There are 4 nested groupings, the coarsest first. Each group lies inside one group of the grouping before and may be the whole of it. The rows also spread widely along 18 directions, which tell nothing about the answers.
In the rows, 128 means zero.
Known rows, each followed by its group in each grouping:
[154 159 147  79 186 121 134  98 115 154 125 124 169  92 130 143 172 162
 117 127 125 146 112 140 111 113  98 145 128 129 136 116  94 111 166 132
  96] => Kudif Q478 ruk Q110
[127 155 174 141 149  97 116  99  34 115 166 137  90 106  62 223  59 185
  76 102 163 152 107 118 122 151 170  85 107 143 183 185 140 162  89 114
 147] => Kudif Q422 gutuk Q196
[157  92 150 125 123 132 141 165 115 157 126 171  79 134 119  97 172 121
  44 113 163 100 131 156 132 132 116  92 120  97 119 118 142  93 110  94
  82] => libu Q845 lif Q184
[136  87 111 113 114  97 149 129 112 126 155 160 118 124 111 141 165 107
 142 151 119 136 165  79 149 118  96 140 111 168 139 116 114 138 121 137
 129] => libu Q629 bes Q303
[114 129 139 102 126 104 110 160 147  92  83 119  77 180  96 123 164 176
 177 116 139  79 137 174 149 125 106 196  87  87 163 135  75 141 135 136
  73] => rozi Q254 sova Q753
[121 163  88 105  98  86 140 150 104 115 149 193 150 202 151 147 180 163
 117 109 156 120 116 124 148 106 147 156 161  70  99 131 163 131  98 106
 130] => libu Q446 Gutez Q212
[130  64 102 135 135 168 148 152 120 165 146 140 158 155 120 133 110 125
 145 160  81 144 120  86 133 150 149 133 112 183 141 166  96 163 128 115
 119] => rozi Q254 sova Q827
[165 112 132 127 129 131 104 112 147 143 147 119 122  53 160 142 132  54
 109 190  67 115 172 105 129 130 113  69 150 139  94  98 134  75 144 148
 125] => Kudif Q478 vaza Q711
[113 206 143  71 101 160 155  91 100 138 117 132 173 114 171 154 135 157
  86 131 150  92  97 125 121 148 152 104 137 153 149  98 135 152  86 122
 115] => rozi Q6 ruvab Q781
[155 143 120 127 136 139 152 142 166 115 135 120 114  93 127  87 116  79
 131  94 150 137 110 125 123 112 106 116 162 150  83 100 169  70 152 116
 104] => Kudif Q478 vaza Q494
[151 127 146 133 149 110 121 112 122 163 136  94 144 108  71 138 198 149
 121 145 125 179 142 124 131 153  90 185 111 142 164 124 176 118 150 131
  93] => libu Q283 Maf Q475
[ 82 128 144 118 145 167 153 127 147 123 111 102 164 149 141 108 153 136
 140  86 109 158 104 159 141 135  85 155 113 134 147 107 139 104 113 144
 115] => Kudif Q478 ruk Q610
[130  68  91 141 112 131 116  99 123 140 167 141 152 125 126 149 124  91
 147 199  70 142 160 102 119 136 105 110 121 150 119 129 151 104 115 157
 171] => libu Q629 vol Q239
[108 122 161 135 212 136  90 145 155 181  94  84 180 104 130 107 120 100
 148 157  95 178 153 142 130 119 120 171 110  84 131 140 126 123 195 127
 124] => libu Q629 vol Q535
[122 140 115 126  88 129 133  69 136 113 137 136 135 129 103 143 133 172
 158 171 143 109 119 105 102 169 126 143 130 134 155 144 129 159 124 134
 141] => Kudif Q422 gutuk Q354
[110 131 151 107 153  95 135 124  49 113  92 148 101 145  74 132 120 142
 133 135 159 119 151 101 121 129 121 139  72 120 144 139  96 157 145 114
 133] => rozi Q6 zar Q160
[165  78 151 131 135 120 175 145 161 156 190 157 122  81 113 150 149 154
  76  35 139 185 112 107 118 150  87 137 114 179 117 128  67 118 140 103
  83] => rozi Q992 Gegep Q660
[155 115  71 105 117  90 121 176  93 164 167 143 154 131 110 195 103 122
 107 129 127 113 140  98 130 118 161 142 105 150  99 151 146 133 106 111
 149] => rozi Q992 donun Q910
[138  76  86 101 154 125 123 172 106 128 126 174 124 152  93 100  68  93
 154 131 152 113 142 127  82  94 139 147 108 140  67 144 122 114 179 102
 151] => rozi Q6 kavu Q126
[113 126 159 136 139 139  96 152 165 147 152 120 137 105 151 142 129  96
 100 145 105 159 151 147 160 133 152 139 153 122 150 131 186 118 121 131
 119] => libu Q283 lede Q860
[116 100 122 115 128 133 141 158 154 144 144 160 151 146 148 125 114 130
 135 116 138 124 114 131 130 101 136 145 125 118 134 145  92 152 130 120
 128] => libu Q446 Gutez Q334
[159 134 103  93 112 141 174 100 135 163 164 113 161  59 137 152 141 135
 137 157 113 124 123  46 149 176 116 143 132 228 137 123 114 138 109 120
 112] => libu Q845 lif Q672
[136  95 178 167 211 123 159 153 121 137 107 140  88 130  94  72 134 114
 118 110 134 179 115 117 153 111 100 114 108  96 154 155  94 103 161 102
  89] => Kudif Q478 vaza Q711
[134 127 147  91 194  95 138 120  53 125 109 173  92 122 105 102 170 151
  85 112 153 136 160 127 132 149  90 146  99  89  91 122 126  68 146  97
 117] => libu Q629 bes Q303
[105 149 112  92 104 131 145 134 130 109 117 126 135 133 141 136 135 151
 151 117 122 101 141  99 149 174 128 176 113 149 112 121 111 134 111 119
 119] => rozi Q6 ruvab Q781
[143 104 162 160 102 157 129  90 164  91 180 139 116 165 114 184 159 166
 140 130  67 167  76 177 136 112 105  82 152 152 213 131  90 143  91 178
  74] => rozi Q992 donun Q910
[162 210 120  31 157 131 133  92 107  95 103 135 117  76 171 132 160 169
 129 137 128  59 127 127 135 156 116 141 155 135  78  97  94  67 139 118
  79] => Kudif Q478 vaza Q711
[155 109  97 137  73 139 109 159 172 148 150 115 135 125 100 136 101 105
 138 130 149 110 120 141  99 119 142 137 142 149 112 133 171 140 139 125
 121] => libu Q283 Maf Q475
[102  42 123 154 105 174  96 127 139 120 139 130 118 150  89 125  88 102
 151 171  87 138 148 141  96 155 135 119 114 156 137 157 139 143 144 147
 147] => Kudif Q478 ruk Q110
[130  80 102 110  91 162 140 161 185 153 144 137 132 107 147 117  61 113
 135 122 147  69 108 150 106 114 124 118 105 153 126 138  90 131 106 128
 144] => libu Q283 Maf Q475
[143 127 105 108 104 155 120 125 142 148 108 104 150 142 106 112 174 122
 135 170 128 101 121 153 105 131 114 145 126 141 140 105 174 117 135 141
  96] => Kudif Q478 vaza Q711
[123 149 181 156 121 161 126  80 145 136 159  65 156  54 130 199  73 139
 148 117  70 174 111  88 133 172 128  96 133 182 163 139  75 170 130 155
 118] => libu Q446 Gutez Q334
[122 113 123 105 201 149 105 137 151 135 118 118 131 122 143 113  89  98
 184 234  92 109 132 137 162  92 161 147 133 135 189 164 125 124 137 140
 128] => Kudif Q422 gutuk Q354
[103 143 135 132 129 123 160 112 166 120 155 156 151 122 175 134 101 149
 129 106 129 126  97 125 140 124 112 116 127 102 137 138  83 116  89 127
 154] => rozi Q6 zar Q160
[147  34 110 126 124 130 128 159 143 113 163 182 112 143 114 147  61 104
 154 112 111 118 122 145  90  72 115  89 107 152 108 141  39 134 147 140
 142] => rozi Q6 ruvab Q781
[170 127 122 129 126 113 143 132 116 131 114  98  92 126  33 106 163 135
 156 137 170 134 125 105 126 143 103 173 115 171 145 126 167 131 159 112
  75] => libu Q845 lif Q184
[100  66 140 156 117 134 167 158 182  96 134 164  95 161 110  78  98  96
 165  95 154 149 118 127 130  96 101 135 110 140 153 131  94 143 135 126
 128] => rozi Q6 ruvab Q781
[111 136 129 118 156 128 118 130 142  75 163 180 125 171 136 126 118 122
 172 145 127 174 116 137 148  89 162 158 192 131 145 149 161 138 146 126
 120] => libu Q446 Gutez Q212
[118 155 149 127 118 106 119 125  98 139 141 135 165 108 154 188 118  87
 119 143 103 152 150  84 148  92 147  83 144 132 137 114 127 177 124 143
 142] => libu Q629 vol Q535
[ 85  90 152 138  94 126 154 153 166 185 146 136 179 103 159 144 123 121
  85  78 143 146 137 116 130 131 100 130  80 119 151 119  96 166  99 131
 161] => libu Q283 lede Q860
[106 197 174  87 120  99 111 115  44 117 108 128 125  96 123 184 135 136
  76  94 153 127 166 114 132 150 137 118 117 120 114 100 160 147 124 120
 127] => libu Q283 Maf Q475
[157 126 130  96 133 119 100 116 142 111 101 103 125 142  73 133 171 156
 173 130 124 119 128 182  87 113  81 174 107 125 127  96 102 112 183 154
  78] => rozi Q6 ruvab Q781
[136 141 123 110 120 130 117 106 137 117 139 106 134 114  98 153 109 111
 138 125 140 132 118 165  93 105 107 127 122 154 134  98 166 103 132 155
 129] => rozi Q992 Gegep Q660

New rows. What belongs after each?
[115 214 160 108 164 108 134 131  91 128  85  88 135 105 132 145 120 103
 136 149 143 119 126 102 171  93 147 115 124 119 174 118 148 147 120 132
 113] => Kudif Q478 vaza Q711
[126  96 163 116 140 141 130 143 147 158 143 152 132 103 128 128 108 133
  77  73 153 141 124 157  86 134 117 124 108 129 117 127  93 135 155 109
 116] => rozi Q254 sova Q753
[127 110 119 104 133 139 107 120 110 123 153 153 136 148 127 157 140 134
 123 159  96 133 141 143 122 137 140 139 137 148 133 133 147 123 125 135
 120] => rozi Q254 sova Q753
[135 185 134 173 123 156 141 128 183 151 119  41 134 109  90  98 108 101
 162 161 149 151  87 111 163 150 149 150 158 156 184 142 232 129 115 118
  96] => libu Q845 lif Q672
[ 92  84 148 113 110 122 151 121 127 146 157 185 117  99 163 155  94 138
  69 133 139  96 147 108 132 158 128 100  73 128 163 148  61 152  73 123
 169] => rozi Q992 donun Q910
[133 185 124  64 157 120 173  87  93 127 137 163 151  86 179 133 156 140
 105 151 140 109 122  79 150 134 123 124 148 152 129 115 122 105 107 114
 129] => Kudif Q478 ruk Q610
[117  89 149 172  98 189 166 132 125 174  99  92 140 148 101 102 106 103
  93 100 121 132  90 146  95 138  93  60  74 129 140 108 121 122 105 135
 118] => rozi Q992 Gegep Q660
[120 106 122 112 127 118 130 136 120 110 137 167 129 146 135 140 127 137
 157 138 111 126 143 106 143 120 125 141 128 127 125 143  87 148 134 129
 129] => libu Q283 Maf Q475
[100 143  94  84 165 159 155 174 188 150 108  82 163 122 171  92 102  94
 166 138 115  96 111 149 177 111 117 187 100 151 147 115 149  80  91 134
 127] => rozi Q992 donun Q910
[159 160  99 130 158  32 146 104 116 125 148 102 116 103  43 147 129 157
 191 137 186 150 127  79 132 106  83 207  92 128 156 149 139 115 147 126
 149] => libu Q446 Gutez Q212
[152 152 125 115 157 132 111 147 108 115 127  74 104 135  60 148 139 152
 163 138 119 143 118 142 164 147 133 190 128 175 163 147 191 107 125 126
  71] => libu Q283 Maf Q475
[126  83 155 161 126 158 135 134 150 123 144 124  80 153  92 126 134 189
 120 108 114 133  97 164 151 175 111 134 104 125 181 171  94 120  87 125
  83] => libu Q629 bes Q303
[106 113 146 121 113 127 111  78 108  67 145 208 106 169 112 110 149 109
 123 165 145 150 147 156  84 112 121 106 162 115 126 106 176 120 151 139
 143] => rozi Q6 zar Q160
[154 198 150 103  98 151 112  84  84 108  91  85 112 102  91 164 118 187
 131 105 136  87 108 131  95 193 128 105 134 132  92 117 108 135 146 121
  81] => libu Q845 lif Q184
[123 107 119 108 110 139 131 160 168 140 113 118 118  91 164 124  91 108
 141 129 112  64 144 110 138 138 124 120 104 125 105 136  56 125 124 125
 131] => Kudif Q478 ruk Q610
[130 108 130 156  90  82 116 144 175 139 172 133 149 126 123 176 161 134
 134 103 117 160 142 126 139 110  99 154 127 104 142 128 125 147 121 146
 131] => libu Q283 Maf Q475
[162 208 118  95 194 103 153 134 125 115 106  98 121  91 114  94 125 108
 179 135 156 140 121  84 171 109 124 179 159 145 107 122 169  80 167 102
  97] => libu Q283 lede Q860
[134  71 108  96 148 140 155 160 104 159 175 187 157 129 131 139 121 141
  96 105 132 152 124 108 126 130 134 149 120 180 116 152 118 135 121 100
 131] => libu Q283 Maf Q475
[ 87 142  97  44 104 149 182 187  56 101  58 182 138 208 155  89 141 129
 148  79 164  60 126 109 149  97 129 143 103 134  80  96  91 163 117 103
 110] => libu Q283 Maf Q475
[ 97 203 146 101 109 161 118  77 132  84  97 144 129 148 173 128 114 194
 144 157 121  71 103 141 124 182 160 121 154  78 124 145  89 139 112 119
 115] => rozi Q6 zar Q160
[ 49  88 162 169 157 111 101 153 158 111 111 144 113 164 127 105  99 110
 156 155 123 156 164 134 157 125 143 164 103  58 177 180 128 155 134 131
 168] => Kudif Q478 ruk Q610
[135 112 108 111 103 127 165 158 138 149 141 156 147 143 137 119 145 114
 120 103 152 119 113 118 134  92 112 122 124 142 126 112 116 142 111 121
 118] => libu Q629 bes Q303
[ 87 103 119 100 140 142 151 183 152 160 128 197 162 136 216  90 129 122
  85  92 128 115 146 110 156 155 145 145 136  77  58 138 101 116 119  78
 142] => libu Q845 lif Q672
[124  96 120 131 127 155 127 144 104 159 159 150 130 110 134 149  48 106
  74 136 134 109 114 130 109 132 169  69 120 143 123 164 143 122  94 111
 167] => Kudif Q478 ruk Q110
[137  89 122 172  76 133  83 189 151 145 118  56 115 170  60 163 161 105
 136 115  82 144 150 162 136 149 123 158  99 128 131 118 186 129 127 148
  78] => rozi Q992 Gegep Q660
[148  61 150 140  50 153 102 121 161 157 149 140 112  85 116 143 143  93
  92 154 111 113 174 115  86 164 119  83 123 157 118 108  97 170 154 139
 108] => libu Q629 bes Q303
[139 141 123 107 107 122 124 146 143 132 121 142 136 134 137 123 155 111
 128 128 144 108 132 135 128 106 125 127 150 112 106 104 142 132 142 123
 103] => libu Q845 lif Q184
[ 64 119 141 120 147 116 117 118 169 118 150 174 184 127 171 137  89 109
 143 111 126 176 147 132 105 108 127 154 129  97 115 130 111 152 157 137
 188] => rozi Q992 donun Q910
[131 118 122 141 129 171 143 126 113 138 111 157 145 158 131 100  98 128
 157 175 111 125 109  83 124 139 164 103 151 125 118 168  99 170 155 104
 118] => libu Q283 Maf Q475
[158 124 103 126 115 132  79 122 126 119 121  67 110 128  46 148 138 131
 167 169 113 119 141 151 103 159 124 172 124 156 128 136 193 103 156 144
 101] => Kudif Q478 ruk Q610
[ 94 163  91  65 142 125 174 114 101 114  92 124 158 122 159 130  69 175
 188 102 140  59 104 105 137 129  88 155  70 122 104 132  41 112  95 132
 172] => libu Q283 Maf Q475
[113  88 147 173 102 141 200 127 112 119 173 152  85 144  78 123  90 121
  91  96 173 160  87 103 144 137 120  90  97 196 206 148 162 138  51 114
 138] => rozi Q6 ruvab Q781
[143  94 109 146 105 106 143 149 151 168 117 160 125 112 127  99 129 142
 120 129 145  98 151  62 110 178 127 139 107  75  64 162  63 145 167  81
 136] => Kudif Q422 gutuk Q196
[102 161 137 104 173  98 127 131 119 102 117 147 134 118 136 131  85 127
 158 111 153 134 130 119 130  96 135 144 129  99 116 146 102 134 158 121
 153] => Kudif Q478 ruk Q110
[128 126 146 155  70 119 108 109 119 110 136 137  98 127 118 150 150 122
  94 121 116 121 156 135 121 164 106  89 133  89  99 107 161  99 110 138
 131] => libu Q283 lede Q860
[132 138 122 111 122 170 143 141 130 184 131 110 182 111 145 119 158  82
  89 162 117 140 125 106 135 133 152 120 149 174 138 111 197 137 125 118
 107] => Kudif Q478 ruk Q110
[ 68 128 100 104 157 135 205 143  95 148 117 183 203 188 183  76 172  64
 123 147 121 169 130  77 173  80 110 136 120 134 135  93 182 121  93 122
 166] => rozi Q992 donun Q910
[110  75 151 114 115 117  79 154 120 121 175 152 120  96 137 196  85 103
  90  72  99 146 174 159 104 129 124 110 115 128  79 115 110 116 136 142
 153] => libu Q446 Gutez Q212
[ 88 119 144  90 159 157 113 131  84 142 109 117 151 121 126 146  92 122
 106 131 124 119 136 156 113 131 135 127  90 144 146 130 139 128 119 136
 149] => Kudif Q478 ruk Q610
[117  94 118 113 116 169 177 115 114 188 148 174 174 101 170 112 112 130
  79 159 129 118 126  63 125 175 139 104 112 159 124 147 106 146 101  97
 159] => libu Q283 lede Q860
[147 182 123 131  83 156 124  96 172 153 144  87 180  74 166 151 135  94
 123 156  99 127 120  98 118 150 139  97 182 150 105 101 170 126 133 139
 120] => Kudif Q478 ruk Q610
[103 144 104  94 114 111 114  82 152 133 166 162 178 111 181 154 164 147
 109 176 120 116 148 133 121 150 123 158 146 104 130 125 166 102  99 141
 174] => Kudif Q478 ruk Q610
[115 138 139 136 129 145 111 112 160 148 122  90 162  93 138 127 106  83
 145 158 110 137 137 134 120 122 115 115 135 126 127 107 160 118 141 148
 143] => libu Q845 lif Q184
[141 139 159 172 119 126 178 119 168 125 145 143 140 148 155 125 203 173
 102  48 104 170  73 137 152 129  64  93 149  72 125 113  79  94 104 129
  76] => Kudif Q478 vaza Q711
[155 140 133  95 191 135 153 124  91 187 145 145 149 107 134 114 217 177
  55 143 121 161 131 103 165 198 125 176 134 138 126 143 167  79 116  79
  78] => libu Q629 bes Q303
[140 184 169 126 158 137 180 159 114 203 123 109 166  43 214 114 152  30
  47 131 103 152 151  41 206 121 136  65 154 143 110  84 168 103 104  97
 107] => libu Q283 Maf Q475
[103 101 155 146 138 128 129 148 133 169 105 110 128 113 144 130 128 146
 101 116 101 113 146 123 154 169 101 127  69  74 134 145  69 120 104 121
 128] => libu Q629 vol Q535
[ 88 102 127 121 136 172 145 144 167 154 105 131 206 125 177  99  96  85
 156 110 103 144 121 118 101 101 111 117 121 124  93 110  79 152 168 137
 150] => Kudif Q478 vaza Q711
[162 106 161 110 186 102 109 163 139 155 181 172  99  66 104 136 116 139
  62  93 181 168 144 134 121 146 158 165 150 143 113 164 150 116 170  72
 100] => libu Q845 lif Q184
[123 147 140 114 127 136 160 119 123 132 133 155 145 135 153 118 160 133
 116 133 132 137 116 110 151 123 119 124 144 129 146 118 136 130 111 121
 111] => libu Q283 Maf Q475
[127 129 102  81 139 128 135 158  50 152  94 150 118 148  92 114 122 133
  91 139 164  90 151 102 116 169 157 155  86 134  90 141 158 126 134  81
 125] => rozi Q992 donun Q910
[130  94 155 104 150 113  98 157 117 135 143 146 103 102 111 146 133  85
 107 151 130 140 174 133 144 112 141 134 127 155 148 122 153 139 146 126
 110] => libu Q845 lif Q672
[126 160 118  77  94 111 101 111 134 132 129 165 153 121 159 148 172 139
 103 164 151  85 153 139 105 131 148 141 153  97 111 106 152 144 137 126
 128] => Kudif Q422 gutuk Q196
[122 128 142 106 153 115 182 126  88 105 112 158 113 144 114 106 132 104
 134 108 153 134 117 114 137  78  88 106 100 148 147  95 105 114 120 131
 122] => rozi Q6 ruvab Q781
[ 70 172 166 145   4 107  89 119 154  94  98 119 102 122 167 162 154  78
 114 164 125  71 197 102 149 155 153  89 142  76 145  92 158 196  99 156
 141] => Kudif Q478 ruk Q610
[127 124 146  98 195 125  87 114  93 110 159 200 142 141 161 158 139 154
 104 161  78 160 150 142 128 140 162 131 168  95  96 157 114 103 156 111
 123] => rozi Q6 zar Q160
[144 101 111  89 149 137 140 138 148 158 121 140 148 107 133 101 144 129
 144 150 131 107 136 115 120 134 107 162 116 144 108 125  95 120 158 114
 111] => libu Q845 lif Q184
[130 203 165 146 167 117 144 145 159 143 121  67 129  99 144 134 139 140
 139 110 116 156 106 104 204 143 134 159 145 103 161 141 136 112 113 114
  80] => libu Q446 Gutez Q212
[157 106 133 117 104 156 143 130 113 143 133 134 127 142  98 129 173 150
  94  96 131 130 107 157 108 139  92 115 120 146 120 102 138 104 123 127
  83] => libu Q283 lede Q860
[ 91 206 154  81 202 106 152 115  91  86 103 161 113 111 145  97 109 170
 145 108 176 141 135  86 168 164 147 196 144 104 113 157 130 119 149  78
 129] => libu Q283 Maf Q475
[163 183 104 111 169 132 173 147 102 118 123 122 122 148 142 127 106 142
 154 126 123 103  66 117 188  87 134 104 149 126 133 144 123  79  83 115
  98] => libu Q283 lede Q860
[113 176 117 130 171 135 105 152  73 120  74 121 122 174 114 101  89 115
 161 185 126 111 133 110 156 132 186 139 144  75 107 170 185 123 144  97
 131] => libu Q283 Maf Q475
[135 145 153 108 197 115 180 127 113 120 145 135 121  94 134 131 115 136
 138  93 135 159  99 101 177 103  98 127 123 163 158 132  91 104 109 118
 109] => libu Q845 lif Q184
[135  90 106 110 116 174 172 175 167 126 137 150 128 137 148  97  97  98
 169 123 120 114 105  90 158 109 142 129 146 201 131 139  84 160 128 112
  92] => libu Q629 vol Q535
[ 92 113 160 117 132 111 147 107 165  74 138 189  69  96 167 104  86 116
 153 145 150  97 149 103 156 126 116 110 130 114 150 141  61 134 114 127
 151] => libu Q845 lif Q184
[ 94 145 157 148 152 139 186 118 155 111 120 147 114 139 135  76 100 145
 147  88 171 148  83 120 152 120 105 126 124 108 165 146 100 130 108 112
 129] => libu Q629 bes Q303
[134 129 152  96 119 144 116 123 106 119 115 158  95 129 125 122 110 103
 101 162 163  80 126 175 109  84 136  76 129 121 158 108 144 123 117 139
 120] => libu Q283 lede Q860
[121  62  73 110 100 156 124 125 163 169 156 187 172 169 125  95 152 175
 119 166 148 111 123 147  78 171 132 186 124 115 108 162 141 135 135 104
 147] => libu Q629 bes Q303
[124 166 153 130 126 113 160  73 115  94 148 135 144 113 131 172 131 165
 140  86 125 154  88 117 123 112  83  91 131 132 152 114  81 131 110 154
 128] => Kudif Q478 vaza Q711
[129  78 150 152 154 178 132 104 155 154 171 134 163 117 101 136 128 174
 126 127  95 204 101 116 105 188 136 152 143 175 152 173 114 156 161 113
 103] => Kudif Q422 gutuk Q196
[124 143 152  99 148 139 141 115 126 139 136 132 129  81 141 130 132 140
  90 114 137 131 130 119 130 162 124 134 127 147 129 130 125 113 130 112
 116] => Kudif Q478 ruk Q110
[166 130 106 109  96 160 187 127 171 123 142  87 127 113 123 120 141 137
 161  68 122 104  69 145 135 115  55 125 121 185 122  84  97  75  97 149
  77] => libu Q446 Gutez Q334
[ 94 127 139 111 148 110 138 140 137 156 121 151 183 143 139 135 125 142
 112  79 159 153 117 153  96  93 107 152  91  82 124 119  96 145 146 126
 150] => rozi Q992 Gegep Q660
[123 146 154 108 121 125 112 131 139  94 116  93  89 113  87 133 132 116
 146 109 153 119 135 168 136 123 103 150 122 152 153  96 171 113 127 146
  94] => libu Q845 lif Q184
[123 147 115 102 108 117 130 131 167 116 112 131 132 116 153 116 127 114
 149 120 144  84 131 143 119 107 104 132 130  95  98 100 116 107 136 136
 133] => Kudif Q422 gutuk Q196
[124  73 116 123 180 109 108 195 154 171 180 163 152 121 149 139 109  88
  89 126 112 162 153 149 142 101 147 162 122 121 113 150 164  87 123 109
 149] => rozi Q6 kavu Q126
[137 143 132 120 122 131 121 145 146 146 105  95 132 110 130 136 132 104
 135 138 110 114 142 118 136 134 126 132 116 124 117 111 117 125 142 131
 101] => rozi Q992 Gegep Q660
[119 103 106  65 112  80 168 166 100  86 130 244  87 171 140 122 108 142
 117  71 203  64 125 134 111  65 117 119  94 101 100 124  38 145 119 105
 142] => rozi Q992 donun Q910
[ 61 173 152 108 122 171 104 113 150  59  58  74  90 146 131  82 101 106
 193 160 110  82 149 166 150 169 121 161 117 116 138 103 164  97 122 150
 119] => rozi Q6 zar Q160
[ 73 105 150 110 190 147 133 147 157 134 106 131 144 113 171 111  48 117
 185 148 106 120 132 118 160 104 136 141  93 118 164 166  28 162 133 135
 155] => libu Q629 bes Q303
[108 103 159 151 166 114 139 115 135 138 112 112 138 108 120 125  85 116
 153  95 119 148 122 144 113  88  58  95  72  83 134 121  49 111 139 155
 161] => libu Q629 bes Q303
[120 138 159 142 132 129 130 118 109 125 120 114 128 127 117 161 105 134
 129 117 118 132 109 131 127 110 122  84 113 114 160 138  91 148 119 144
 125] => Kudif Q478 ruk Q610
[123 112 115 124 184 138 144 119 116 106 127 147 135 142 127 107 100 130
 181 130  98 157 120 108 138 123 107 138 132 127 100 148  94 100 153 123
 133] => libu Q629 vol Q239
[142  91 163 196  90 110  81 104 185 132 179 116 129 119 108 180 139  94
 140 165  81 180 141 149 112  96 111  86 152  98 172 125 132 149 143 178
 127] => libu Q446 Gutez Q212
[102 136 136 107 140 111 137 117 134 133 107 134 142 114 139 113 141 106
 134 141 136 131 159 108 124 130 103 152 101 110 122 105 123 121 146 131
 142] => rozi Q992 Gegep Q660
[121 136 116 147  89 115 140 157 184 133 161 136 149 137 163 175 113 182
 141  79 114 116  99 108 159 150 148 142 141  95 123 169  66 164  95 114
 121] => Kudif Q422 gutuk Q354
[158  91 106 175 150 100 117 161 203 158 112  92 109 120 102  86 107 102
 185 151 121 110 128 141 133  96  83 144  97  57 115 152  88  83 155 132
 128] => libu Q629 bes Q303
[147 139 101 107 103 127 132 173 219 151 142 131 128 107 190 118 167 157
 113 110 119  72 125 136 166 167 130 172 151  88  87 134 109  86 105 102
  88] => Kudif Q422 gutuk Q196
[ 28 130 168 114 162 177 128 131  97 138 112 162 179 150 198 134  51 115
  93 114 111 142 128 147 128 132 166  94 107  98 142 143 116 158  97 123
 187] => rozi Q254 sova Q827
[ 81  88 126 105 112 154 139 122 137 161 116 137 167 146 123 115 148 149
 117 165 147 110 130 141 111 146 117 164  77 141 194 136 129 169 104 138
 143] => Kudif Q478 vaza Q711
[172 198 104  95  92 122 144 134 155 164 140  74 144  88 146 167 170 174
  92 110 130  67  97 138 153 171 112 150 120 136 121 106 145  76  64 119
  82] => rozi Q6 zar Q160
